All groups share one centre, and each spreads out both ways along 9 directions, with some noise.
Known rows, each followed by its group:
[ -3 -16  29  -1 -30  11  -3  21  12 -13  -2   2   6 -39 -62  16   8  -6
 -14] -> Q_283
[-18   2  39 -20 -28  -7  -9   7  23  49  47  -4 -32   7 -22  47  33  -5
  43] -> Q_283
[-20  -7  -7  16  -6 -26 -56   7  22  15 -15 -30  10 -35 -20  -2 -31   4
 -42] -> Q_34
[-16 -12   3   8 -37  84  45 -18 -56  24  31 -13 -23 -26 -58 -29  38  19
  -6] -> Q_34
[-22 -12  19  -7 -16  49   8  24 -24 -26  14 -14 -10  24 -11  -9  24 -18
   3] -> Q_405
[  4   9 -10  11 -10 -12 -13  22 -13 -16   1  33   2 -11 -27 -13  10 -10
 -28] -> Q_405
[ 19 -10 -15  39  13   4 -45  -4  33   6 -27 -25  39   6  -2  -7 -47  24
 -17] -> Q_34
[ 47  29  22  19  40  -8   0 -22  -8  -5 -11  29  14  24  31 -36  -9  40
   9] -> Q_283
[  1   4 -20  20 -11 -13 -34  16  -4  -3 -17  29   0 -21   2 -21  -6   8
   8] -> Q_34
[-26  23  41 -29   0 -14  26  -7 -12 -12  13  -6  -3 -28   0 -40  11  -8
 -28] -> Q_426
[  6  31  16  27   5 -44 -85  26  18  34  29  30   0  30  -7  10  -2   8
   2] -> Q_283
[ -6  14 -15  12  14 -11  -9 -30  51  58   6 -38  37 -11   4 -19 -45  14
 -19] -> Q_34
[  3 -14 -24  14 -28   4 -31  25  24  28   3  13  -7   2 -20  25   7 -10
  20] -> Q_426
[ -2 -13 -21  15 -21  26  19   8 -25 -29  -7  27   1 -16 -17  -3   9   1
  20] -> Q_34
[-27  -9  16 -24 -37  33  58   0 -22   4  31   3 -20 -19 -36  10  40 -20
  18] -> Q_34
[ 19 -19   9  -9  -5  13  19  -8   7  -1  -4 -14  -6   2 -22  35   3   3
  -5] -> Q_405
[ -9  -5  -8  24 -15  -5 -16   4  31  18  -3   1  41 -11 -21  14 -37   6
  12] -> Q_405
[ 29 -13 -40  19 -10  34  24  10  -2 -14 -10  26  10   7 -26  -5  13 -14
  -7] -> Q_283
[  4   3 -27  28 -16  29   4  19  -8   3  21  27  26  20 -47   7   3 -17
 -11] -> Q_426
[-16   9 -15   5 -17   7 -16  24  15  18  21  16   9  13  -6 -10  10 -27
  12] -> Q_405
[-19 -30 -27  20 -69  11 -22  26  28  26   8  22  -8 -54 -60  37  12  -6
  42] -> Q_405
[-51 -45 -10   1 -76  43  -7  41  36  28  34 -32   2 -12 -81  68  13 -44
  20] -> Q_283
[ 15 -13   0   6   5  42  26 -13 -27 -16   1 -16 -15  27  -3   1  17   7
 -16] -> Q_426
[  8   0 -10 -11 -10  -3   2   5 -18  26  12  20 -33   0 -10  22  29  -3
  16] -> Q_426
[ -6  -5  16   1   1  21   0   0 -13   3  10 -37  10  17 -36  12 -10  -1
 -49] -> Q_405
[ 28   7  27 -16  -8  -3  -1 -13 -19  35 -10  22 -37 -43   6 -25  30  35
  29] -> Q_426
[ -1 -23  27 -13 -23   4 -13   9 -10 -16 -17 -15 -41 -40 -22   1  26   6
 -13] -> Q_426
[-25   6  13  -1 -18   8  15  18 -22 -20  17  12  14  -8 -27  -8   5 -19
  -8] -> Q_34
[-10   1 -10  -3 -12   5   7  10  -1   7  16  10   1   0 -12   0  11 -16
  -3] -> Q_283
[ -1  -2  28   8  -9   1 -23  14   2 -12   0  -2   7  -4 -30  11  -3   8
  -7] -> Q_283
[-23 -14  27  -8 -31  32  21  13 -39 -31 -13  -7   7 -78 -82 -38  13  -1
 -62] -> Q_283
[  1  26  25 -11  34 -35  -7 -16  13  15  -2 -10  25   9  26 -16 -28   6
 -21] -> Q_405
[-27   1  17   0 -24  -8 -35  17  -6  11  -1   0  -5 -25 -11  -9  -1   4
   8] -> Q_34
[ 58 -15   5  24  19  49  28 -18 -31 -43 -35  14  10   7 -10 -18   2  39
  -8] -> Q_426
[ 11   5   9  -6  -5   0  22   1  35 -14   1  13  10   1   2 -23   8 -15
  -3] -> Q_426
[ 13   0  33  -2  30  20 -21  -4 -40 -10 -13 -49 -12  27  -6 -14   1  16
 -78] -> Q_405
[ 43  17   3   9  43  -7  56 -36  10 -20  -8   2  59  22  -6   9 -42  12
 -31] -> Q_405
[ 31  -4  11 -13 -10  23  20 -10   8   1   1   5 -58  -7   7 -46  66   3
 -23] -> Q_426
[ 45   1  55   1   1 -22   5  23  46 -43 -20  44  41 -36 -66  16  -4   2
  -8] -> Q_283
[  5 -13  -4  -1 -29   8   5  19  29  16  10  18   2 -18 -41  13  16 -20
  12] -> Q_283
[-14   8  10  -9  -5 -23  -4   3   6   4   1  -1   0 -26  -9  -4  -1  -6
 -18] -> Q_34
[ 16  27  24  -3  29 -55 -36   1 -11 -25 -35  22   5 -22  33 -43 -17  19
 -26] -> Q_405
[-30 -26  11   7 -14   1 -31  14  -9  -3 -16 -29  23 -10 -17  51 -45  10
  24] -> Q_426
[ -2  15  28   8  -2  -4 -31  25   6   2   1  15  21  17  -1 -13 -10  -1
   3] -> Q_34

New rows, each followed by its group:
[-21  -4  -7   9 -33  12  31  13   0 -27   7  26  25 -23 -39   6   0 -12
  14] -> Q_405
[ 36  16  55   7  10  19 -40  10 -12  37   7  -5 -10  25 -13 -33  18  28
 -23] -> Q_34
[-12  -8 -11  -8 -19 -40 -23   8  14   4 -24  17 -22 -48  20   2   1   2
  27] -> Q_34
[ 28   2  -7  37 -17  44  -1   1  18  16   3  23  23  -5 -28 -45   9  16
   1] -> Q_426
[ 32  -2   3  12  -9  17  -3  10  23 -32 -11  13 -19  -9 -11 -56  39  -5
 -49] -> Q_426
[ -1  13  -2 -20  13 -27  22 -12   3   0  10   9  -6  29  50   9   1 -13
  27] -> Q_283
[ 41  11  -1 -18   9  -3  12 -31   6  51 -17  22 -33 -20  52 -47  22  31
  42] -> Q_283
[ 47 -13 -18   5  20  26  26 -17 -14 -14  -9  11 -27  40  23   9  25  10
   8] -> Q_426
[ 54   1 -18  -6  23 -15  21  -2 -33 -18 -20  48 -20  22  10  36  18   3
  17] -> Q_426
[-26 -22   2  18 -30  25 -47  13  -3  28   0 -32  -8 -16 -24  12  -9  13
   9] -> Q_426
[ 14  12 -14  14   8  -7  -7  -8  35  43  14  -5  34  21  -6  11 -23   0
  -4] -> Q_405
[-17  -2 -19  50 -11  42 -56  19   5  23   6 -25  44  22 -33 -17 -36   8
 -26] -> Q_405
[  3  11 -23  23 -10 -22 -12  29   4 -28  -1  51  23 -11 -24  -8  -4 -21
 -10] -> Q_405
[-26 -17  51 -45 -33  -4  24  19   5 -11  13 -13 -24  -8 -17  45  23 -28
  26] -> Q_34
[ 26 -18 -32  19   1  36 -12   3 -37   0   2  -3 -42  35  -7   8  34   6
 -22] -> Q_426
[ 13   2 -24  28  -9   8  -6 -10  20  51  17  -6  23  -6 -56  23 -15   8
 -29] -> Q_405
[-11 -13   6 -11  -8   2  11   4 -26   8   0  -3   6  -3 -17  51 -10   3
  32] -> Q_426
[ -4 -14  -7  31 -15  44  -5  -1  -9   1  -2 -16  21  -2 -28  -9 -15  14
  -1] -> Q_34
[ 28 -26  -7  15 -30  32  -8  18  75 -17  -7  -2 -11   6 -12 -21  31 -19
  -8] -> Q_426
[-25 -36  26  -7 -36 -12 -42  47 -13 -84 -50   4 -25 -47  -3  12   4  -3
  18] -> Q_405
[ 17  -7 -11   9 -16 -11 -31  23   3   0 -13  27 -14  -8 -10   4  16   0
   7] -> Q_34
[ -3 -16 -14  27 -27  27 -68  37  -5  14  -9   6 -24   0  -8 -21  18   5
  12] -> Q_405
[ 64 -11  -9   2   2   9  12  -5   3  -5 -20  36 -32   4   5  -6  40   9
  14] -> Q_426
[ 17   4 -30  17  -8   5 -25  19   6  35  20  14  -9  18 -37  11  19 -16
 -31] -> Q_405
[  5 -27  11  -1  -8  19  31   7  17 -47 -20  -9  28  -6 -29  27 -18 -11
   3] -> Q_283
[-12  12  -5 -20  -3  23  75 -16 -33 -17  -2   8  22 -36 -14 -60   6 -13
 -31] -> Q_283
[ 27   7   7  37   1  40  21   4 -38 -34 -14  36  40 -17 -58 -30  -7  20
 -28] -> Q_426
[ -8 -11  -6   6 -24   5 -22  18   9   9   9   2 -11   5 -19  22  10  -6
   6] -> Q_283
[-10   5   1 -16  -3 -20  24   3   9 -10  11   8   6 -10 -17  14   3 -27
 -15] -> Q_34
[ 51  23  16  -8  23 -22  33 -11  31  -5 -25  52  34 -26   7 -39  -1   7
  11] -> Q_283
[  6 -15  -3 -22 -29  -9  -3  10  18  25 -12  11 -29 -39 -10   5  24 -10
  20] -> Q_283
[ -9 -43  -4   1 -49  20 -20  23  25   6 -10  -4 -22 -22 -21  41  16  -6
  52] -> Q_405
[-15  -9 -19  13 -15  25  -5   5 -36 -15 -14 -11   1 -19 -14 -34  -5   2
 -33] -> Q_283
[ -1 -16 -15   1 -14  -8  -8   0  41  17 -11 -14   7  -6   3  25 -18  -5
  20] -> Q_34
[-16  18 -18  13  -5   6   0   7 -21  14  23  16   5  14  -8 -26   7 -10
 -20] -> Q_283
[  4  11  17  21 -12  15 -43  33  -8  12  13  13  10  22 -32 -15   9  -1
 -19] -> Q_34
[-48 -24 -41   7 -26 -32 -16   2  20 -19 -26 -12  15 -69   4  10 -40  -4
  19] -> Q_34
[ -3  -6 -25  36  -7  36 -39  38  -6 -20   8   1  21  43 -30  -3  -2 -23
 -37] -> Q_405
[-11   5  27 -19   9 -18  -1  -6 -18 -12 -12  -9 -15 -19  10 -10   1   9
 -11] -> Q_426
[ 29   5   5  28  10  -3 -30  16  -5 -22 -12  25   9   8 -20  -5  -3  13
 -24] -> Q_283
[ -2  -6   0  -8 -21 -15  -5  20 -18 -27 -14  35 -23 -25   0   1  17  -5
  23] -> Q_34
[ 43 -15  22   1 -20  49  38  -3  23  18   4  17   3 -16 -51  10  29  12
  29] -> Q_283
[ 18   4 -12  23   0  10 -16  11 -12 -18 -19  22  14 -11 -19 -32  -4  10
 -27] -> Q_283
[ 14 -25  27  10 -18  32   2  -3   5 -20 -27 -11   7 -29 -27  -8  -5  25
   8] -> Q_426
[  2  12  15  -2   7  12 -10   9 -37   2   9  -4 -16   2 -19 -28  20   2
 -49] -> Q_405
[ -1 -13  25  -1 -12   6 -16  10  -1  -3 -13 -14  -9 -15 -12   5  -1  12
   2] -> Q_34
[ -4 -25 -31  11 -25  48  21   5  -5   1 -10  -9  12 -14 -25 -11  -1  -4
  -3] -> Q_283
[  2  -9  -4   8 -19  19   3   8  -3  12   9   9   4  -6 -28   6   8   1
  10] -> Q_426
[  2  -1  14  -4 -12  26  27  -9   7  13   1  -6  14 -17 -16 -17   1   6
  14] -> Q_283
[ 16 -26   4  -6 -31   8  -5  13  48  18 -28   9   9 -56 -33   2   1  -2
  29] -> Q_283
[ -1  13  15  35  16  -6 -49   9 -15 -17  12  -2  18  50   3  12 -22  18
 -12] -> Q_283
[-39  -8  45 -37 -34  20  50  26 -36 -43  35  -4  -9  -3 -66  32  35 -45
 -33] -> Q_34
[ 11  -3   9 -38 -11   9  82 -13   7  -6  -1  16  -6 -28 -11  -5  28 -23
  18] -> Q_283
[-11   8 -12   4 -26 -33 -39  44 -18  -7   8  47 -22 -24 -30  -2  33 -24
 -28] -> Q_34
[ 30 -21 -50  45 -10   9 -53   3  10   4 -41  13   0 -23   5 -13 -17  33
  16] -> Q_34
[ 36  12  13  28  17   5 -30   1 -33 -11 -10  24  -9  10  -6 -27  10  36
 -25] -> Q_283
[ 14  -3  -2  11   2 -12 -31   2   3   6 -15  -9  -9 -19 -20  -9  -2  12
 -44] -> Q_34
[ 16 -17   8   3 -39  24  -7  14  57  -3  -1   2 -28 -22 -20 -38  47 -13
 -16] -> Q_426
[ -5  29  -5   0 -18   2  14  17 -26  21  40  48 -12  -1 -24 -32  41 -19
  -7] -> Q_34
